The rows are grouped in 3 ways, from coarse to fine. Each group lies inside one group of the grouping before and may be the whole of it. The rows also spread widely along 11 directions, which tell nothing about the answers.
In the rows, 128 means zero.
Some rows, each with its group in each grouping after it:
[138  84 140 102 133  88 145 113 126 116 120 133 133 118 107 119 146 106
 131 150 131 135 148 149  87 146 150] => J_646 lunit vumup
[126  89 120  53 114 107 146 125  94  67 104 103 116  70 115 149 132 126
 143 157 129 120 148 125 119 120 130] => J_204 nelo Bodib
[122 100 152 101 123 142  99 119  69  77 115  82 121 116 162  85 154 129
 144 128 148 143 100  97 168 125 103] => J_646 Mopo buri
[138 135 134 155 147 122 116 108 128 121 106 152 119 132 138 119 144 115
 126 101 154 117 130 132 125 140 132] => J_646 fevo mugit
[113 173  81 133 182 161 154 139 180 148 123 153 135 168  80 117 145 115
 146 114 130 130 126 170 122 162  99] => J_600 Vubom Noli
[119 103 135 134  63  73 141 150  73 138 134 120 103  97 120 205 100 119
 111 153  90  92 154 132 137 155 163] => J_204 lonof dop
[150 122  95 126 141 141  83  65 138  50 100 184 142 102 174  67 121 131
 145  99 136 139 126 117 102 124 151] => J_204 lonof zamid
[102 110 156  88 159 150 141 129 160 133  77 106 136 148 140 111 133 126
 137 117 161 133 115  75 109  88 103] => J_600 Sis Kisa
[157 164 129 137 139 134  99  73 131  55  84 174 127  56 185 136 134 153
 104  94 189  94 135 104 130  81 129] => J_83 seli lene
[140  50 208  64 133  85  97 133 151  89 144 121 152 101 157  96 198 133
 167 185 148 153  71 104 125  78 122] => J_204 nelo muvo
[125  86 119  75 148  76 165 111 127  77  86 139 116  79  98 176 207  89
 164 140 141 107 146 155  92 176 150] => J_83 lepep pom
[161 119 113 175  48 123 136  91  36 124 135 110 134 131 162 105 113 140
  96 102 146 108 176 133 148 104 154] => J_646 fevo goted
[131 103 160  99  97  97 152 126 123 129 116 131 129  88 124 165 100 123
 106 143 139 115 149 109 105  91 149] => J_646 Lebet suve
[153  95 127 133 104  71 142  98 152 132 149 196 144  90  99 138  67 107
  84 155  98 131 179 166  55 137 188] => J_646 lunit kan
[116 130 141 130 167 121 105 124 202 115 109 181 124 108 131 146 120 132
 124 141 104 143 100 126  88 156 140] => J_83 mubog Miv
[113 136 146 182 122 124 170 153 194 230 137 139 155 198 121 166 141 156
 113 147 108 123 135 138  89 115 145] => J_83 lepep Kadu
[164 112 188 150 190  96  87  76 193 110 118 199 154 120 171  86 185 127
 124 115 174 143  99 125  85  99 136] => J_83 lepep Taru
[119 106 152  78 162 103 142 144 132 101 102 103 109  91 105 155 180 122
 141 161 138 130 119 139 120 150 112] => J_83 mubog mogaz
[125 187  79 173 117 200 151 139  77 176 139  82 140 214 125  81 134 147
 139  90 134 130 137 137 188 119  84] => J_646 Lebet Pigut
[138 101 124 133  90 112 144 120  98 100 120  94 131 117 145 135 179 153
 121 155 148 110 145 158 127 133 146] => J_600 Vubom Vir
[117 125 134 151 114 143 144 121 147 155  97 126 138 164 150 129 132 146
 127 119 138 127 132 110 103 114 145] => J_646 Lebet toti
[141  94 104 111  87 114 157  81  90 103 106 146 138  98 120 112  59 107
  98 109 124 126 192 120  76 110 172] => J_646 fevo mumev
[175 112 180 107 190  82 110 105 155 114 170 174 157 102 113  77 187 106
 127 148 164 152 112 165 117  97 105] => J_83 lepep Kadu
[146 108 155 169 137 100 125 120  83 165 140 112 126 177 125  89 174 110
 125 118 145 135 131 159 137 157 126] => J_646 fevo goted
[103 170  73 112 124 191 144 169 199 134 150 149 157 154 108 113 104 148
 161 155  89 144 104 132 142 121 107] => J_646 lunit kan
[145 140 101 160  77 109 156  79  38 138  99 148 119 121 126 152  92  81
 109  49 154  82 187 109 146 119 148] => J_646 Lebet Pigut
[121 129 132 100 159 157 168 128 151 179 125 117 160 171  96  84 108 119
 128 117 128 160 141 108 104  74  95] => J_83 mubog mogaz
[ 82 119  77 116 105 155 104 113 110  58  54 142  95  97 147 161  53 119
 135 104  73 127 129  86  98 213 171] => J_646 Lebet Pigut
[106 125  77 113  96 160 190 151 150 151 119 111 147 172 103 135 156 131
 173 140 116 121 138 138 125 126 133] => J_646 fevo goted
[133 174 107 200 163 118 139  86 137 170  87 184 108 159 116 160 132  97
 114  58 159  89 160 153 112 172 143] => J_646 Mopo buri
[ 96 149 142 116 141 129 137 141 166 158 104 171 117 116 106 180  59  94
 121 103 120 111 121  83 126 120 119] => J_646 Mopo buri
[145 198  96 152 121 135 192 130  80 156 113 110 116 120 102 191 159 133
 110  91 179  64 185 152 172  97  93] => J_83 lepep Kadu
[147 117 128 143 108  92 166 101 110 127  86 110 112 108 139 187 164 166
 104 140 164  83 186 162  91 114 162] => J_204 nelo Bodib
[ 97 100 178  84 152 111 145 168 172 172 125 125 136 138  99 149 130 106
 144 153 109 148  95  92 117 113 107] => J_83 mubog mogaz
[ 86 119 115 136 135 136 123 144 154 148  93 138 118 170 128 157 114 124
 157 119  83 130 107 104 111 176 142] => J_204 nelo Bodib
[ 85 102 119  73 159 153 173 125  51 161  70  77 116 186  72  84  82  44
 155  52 128 145 156  59 126 134  85] => J_646 fevo mugit

New rows, each followed by its group in each grouping:
[154 114 133 116 165  94 128  86 141 104 125 174 133  92 107 110 132 106
 111 124 134 141 147 155  85 133 138] => J_83 mubog Miv
[116 129 110 125 117 149 169 157 165 137 111  95 131 154 129 148 198 169
 158 167 145 114 122 156 125 128 130] => J_646 fevo goted
[140 124 164 120 172  76 140 128 161 150 136 173 129 104  90 160 141  96
 114 136 133 122 134 148  99 134 125] => J_83 lepep Kadu
[107 112 133 126 168 161 110 148 175 123 114 111 136 183 143  76 188 149
 172 154 123 165  74 135 119 162 117] => J_646 fevo goted
[153 128 146 152 105  99 110  95  70 102 111 142 116 100 158 138 151 111
 122  94 169  97 133 120 158 126 137] => J_646 Lebet Pigut
[159 118 118 106 105  89 132 110 100  83 146 150 121  59 114 152 109 131
 109 154 123 111 164 166 118 122 145] => J_204 nelo muvo
[136 134 134 141 129 113 132 116  91 132 125 134 128 127 128 132 147 106
 126 102 136 116 136 125 146 136 118] => J_83 lepep pom
[107 131 130 156 154 126 128 137  77 144  99  83  96 168 115 133 157 116
 119 109 133 120 130 150 143 203 109] => J_600 Vubom Noli
[106 135 114 141 105 182  97 139 104 117 136 102 149 163 168  81 110 158
 136 128  93 154  93  88 165 125 108] => J_83 seli lene
[105 140  99  99 152 114 127 152 171 114 137 187 124 111  82 161 133  66
 169 122 105 114  96 139 150 184 115] => J_600 Sis Kisa
[123 109 199  97 109 110 152 154  93 152 117  69 127 109 143 159 135 143
 101 147 157 115 132  81 146  61  99] => J_83 lepep pom
[131 139 110 117 172 131 101 114 163  81 127 183 136 109 126 108 160 105
 161 119 119 142  95 140 129 167 120] => J_83 lepep pom
[151 102 141 126 117 116 119 121  45 123 163  88 133 136 117  60 125 118
 106 143 124 154 149 151 149 135 111] => J_646 lunit kan
[163 119 158 125 128 118  75  89  17  52 115 101  94  61 161  77  76 129
  68 108 157 134 155 118 149 124 115] => J_646 fevo mugit
[ 93  92  92  67 132 111 191 151 138 135 103 127 119 131  53 162 124  76
 166 144  95 127 149 142  90 179 142] => J_646 fevo goted
[139 106 150 145  74  94 120 114 149 126 132 176 149 112 161 149 132 119
 134 130 135 108 117 102 130 103 163] => J_646 lunit vumup
[110 150  70 132  92 174 151 151  51 112 124  70 109 146 117 121 109 139
 129 125 105 123 151 140 171 166 112] => J_646 fevo mumev
[151 147  87 133  89 160 133 110  64  95 143 107 135 117 137  91 104 148
 112 123 129 130 158 146 155 113 123] => J_646 Lebet Pigut
[146 156 179 158 104 128 105 139 117 126 122 117 120 107 185 157 163 168
 113 130 183  94 100 105 183  75 112] => J_646 Lebet Pigut
[135 180  76 116 120 168 183 140 167 159 167 158 169 155  88 120 159 115
 173 118 153 111 128 150 177  69  90] => J_646 Mopo buri
[112 131 153 183 143 108 122 150 169 159  97 127  89 131 132 190  95 174
  66 171 101 119 148 169  62 195 172] => J_646 fevo mugit
[104 127 161 120 163 111 135 130  66 155  78 105  88 143 103 148 109  77
 118  81 145 118 137  95 136 164 103] => J_646 Lebet toti
[159  93 144 121 128  97 124  70 146  92 120 170 153 101 149  97 167 118
 134 127 171 127 137 141  95  98 157] => J_646 Mopo buri
[134 153 112 162 171 161  66  72 162  88 109 207 140 138 165  61 111 106
 146  66 140 147  93 104 129 143 126] => J_646 Mopo buri
[132 138 101 160  77 141 133 126 147 135 146 159 159 151 149 121 150 134
 153 125 124 116 116 126 153 111 143] => J_646 lunit kan
[131 134 117  60 141 113 167 120 130 120 134 173 148  94  69 129 117  50
 152  91 161 108 138 110 150  80  89] => J_600 Vubom Noli
[111 104 165  77 126  96 143 187 175 136 148 121 127 107 105 186 170 137
 160 200 114 120  92 135 137 118 117] => J_204 nelo muvo
[127  98  92  95 127 113 158 105 128 100 122 147 143 116  88 110 119  99
 129 131 116 135 161 161  84 152 148] => J_600 Vubom Noli
[143  82 174 155 156 100  63 113 117  86 142 118 118 110 164  82 110 172
  67 188  79 182 121 168  68 199 162] => J_83 lepep Taru
[147 125  99 113 116 124 102 145 140  44 169 140 118  59 125 121 120 169
 110 211  91 146 124 206 120 184 152] => J_646 fevo mumev
[148 155 118 121 153 129 161 156  79 134 150  71 100 116  81 123 129 156
  81 174 139 128 176 209 135 150  98] => J_646 fevo mumev
[135 151 100 168  45 159 127 145  90 124 160 104 148 149 169 121 160 160
 147 136 129 107 113 124 207 104 121] => J_646 lunit kan
[112 143  92 163 116 150 145 137  98 175 130 112 127 196 112 124 111 129
 137 108  91 129 146 139 136 158 122] => J_204 nelo muvo
[121 136 114 180 111 123 130 110  76 136  97 118 108 137 141 158 111 133
  97  99 110 111 161 128 117 176 149] => J_83 lepep Kadu
[102 166 130 102 109 163 145 161  90 114  87  85 100 105 138 178 117 138
 134 111 156  95 120  78 189 104  86] => J_646 Lebet toti
[102  86 116 104 122 126 142 131 124 126  92  98 127 156 132 127 150 132
 159 144 106 135 130 116  99 153 147] => J_204 lonof zamid
[129 152 146 188 103 139  94 139  71 149 127  97 112 159 179 128 125 162
 109 113 131 113 117 109 179 123 114] => J_204 lonof dop
[134 159  87 109 108 151 127 126 143  85 133 182 140  96 128 128 128 101
 170 100 141 108 106 111 175 106 113] => J_646 fevo goted
[114 123 143 155 105 114  99 121 107 115  99 158 110 122 157 151 120  92
 141  85 130 105 104  82 155 152 141] => J_646 fevo mugit
[162 161 173 148 206 130 111 128  95 145 148  91 117 136 117  81 146 158
  71 141 161 150 142 175 134 122  71] => J_83 lepep Kadu
[135 113  73 114  98 120 143  99  80  77 129 140 140 104 119 119 155 107
 151 119 117 118 148 147 138 156 145] => J_83 seli lene
[129 142 121 150 166  94 147  98 123 180  94 180 119 158  97 148 117  68
 132  62 143 100 161 124 107 143 131] => J_204 lonof zamid
[134 133 125  96 165 143 159 110 143 139 106 145 143 144 101  90 129  97
 145  95 167 133 141 114 115  86 101] => J_646 fevo goted
[117 128 119  73 197 156 116 108 185  97 106 196 151 134 105  59 120  61
 186  80 143 159  89  85 118 113  98] => J_646 fevo mumev
[107  99 148 131 117 100 153 153  99 186 133 106 122 168  92 147 120  98
 127 138  97 134 135 133 119 166 138] => J_646 Lebet Pigut
[135 136 111 147 122 132 135 114  98 136 139 139 144 150 127 106 149 109
 140 100 124 128 132 131 149 134 117] => J_83 lepep pom
[139 122 141  97 141 142 113 118 128  88 116 129 129  99 141  90 109 138
 120 135 147 142 123 113 122 100 114] => J_646 fevo goted
[127 114  71 107  83 133 157  89 133  93  99 168 151 115 137 131 120 115
 165 101 125 108 157 107 105  95 163] => J_204 lonof dop
[130 116  90 139  33 156 131 126  65 116 163 118 154 138 142  90  66 124
 126 117  89 134 143 103 166 100 141] => J_646 fevo mugit
[ 90 172 130 170 121 192  92 133 105 147  80 129 107 162 168 119  24 125
 106  54 116 124 113  35 158 120 104] => J_646 fevo mugit
[134  77 191 134 125  55 134 147 155 165 142 144 119 116 110 165 127 122
  95 185 113 131 132 160  77 154 167] => J_646 fevo goted
[130  89 153  81 136 130 120  84 160  65  67 155 141  87 166 100 133 118
 145 107 175 130 123  69  86  72 144] => J_646 fevo mugit
[101 131 106  74 126 170 147 137 119  99  96 109 134 130 123 114 127 112
 171 110 136 135 114  83 149 109  99] => J_646 Lebet toti
[110 138 110 144 139 124 132 122  75 148 117 126  98 137  89 138  57  93
  96 102  95 129 162 140 124 194 128] => J_646 Mopo buri
[144 217  96 171 174 158 147 153 156 166 140 142 105 135  89 148  91 164
  78 136 135 113 161 201 129 147  99] => J_646 fevo goted
[156 154 138 203 152 112  94 116 188 157 154 189 142 157 155 114 150 164
 113 143 127 130 116 176 106 132 148] => J_204 lonof dop
[136 146 155  84 205 121 122 123 128 108 114 137 110  86  93 118 120 104
 112 118 151 141 125 125 130 119  76] => J_83 mubog Miv
[ 88 110  57 100  60 138 147 143 147  95 120 165 141 124 121 179 126 102
 207 127  65 109 106 102 142 161 161] => J_204 nelo muvo
[114 105  82  88  68 147 137 136 100  66 131 120 135  97 132 121 114 121
 159 144 100 130 125 115 149 137 144] => J_646 fevo mumev
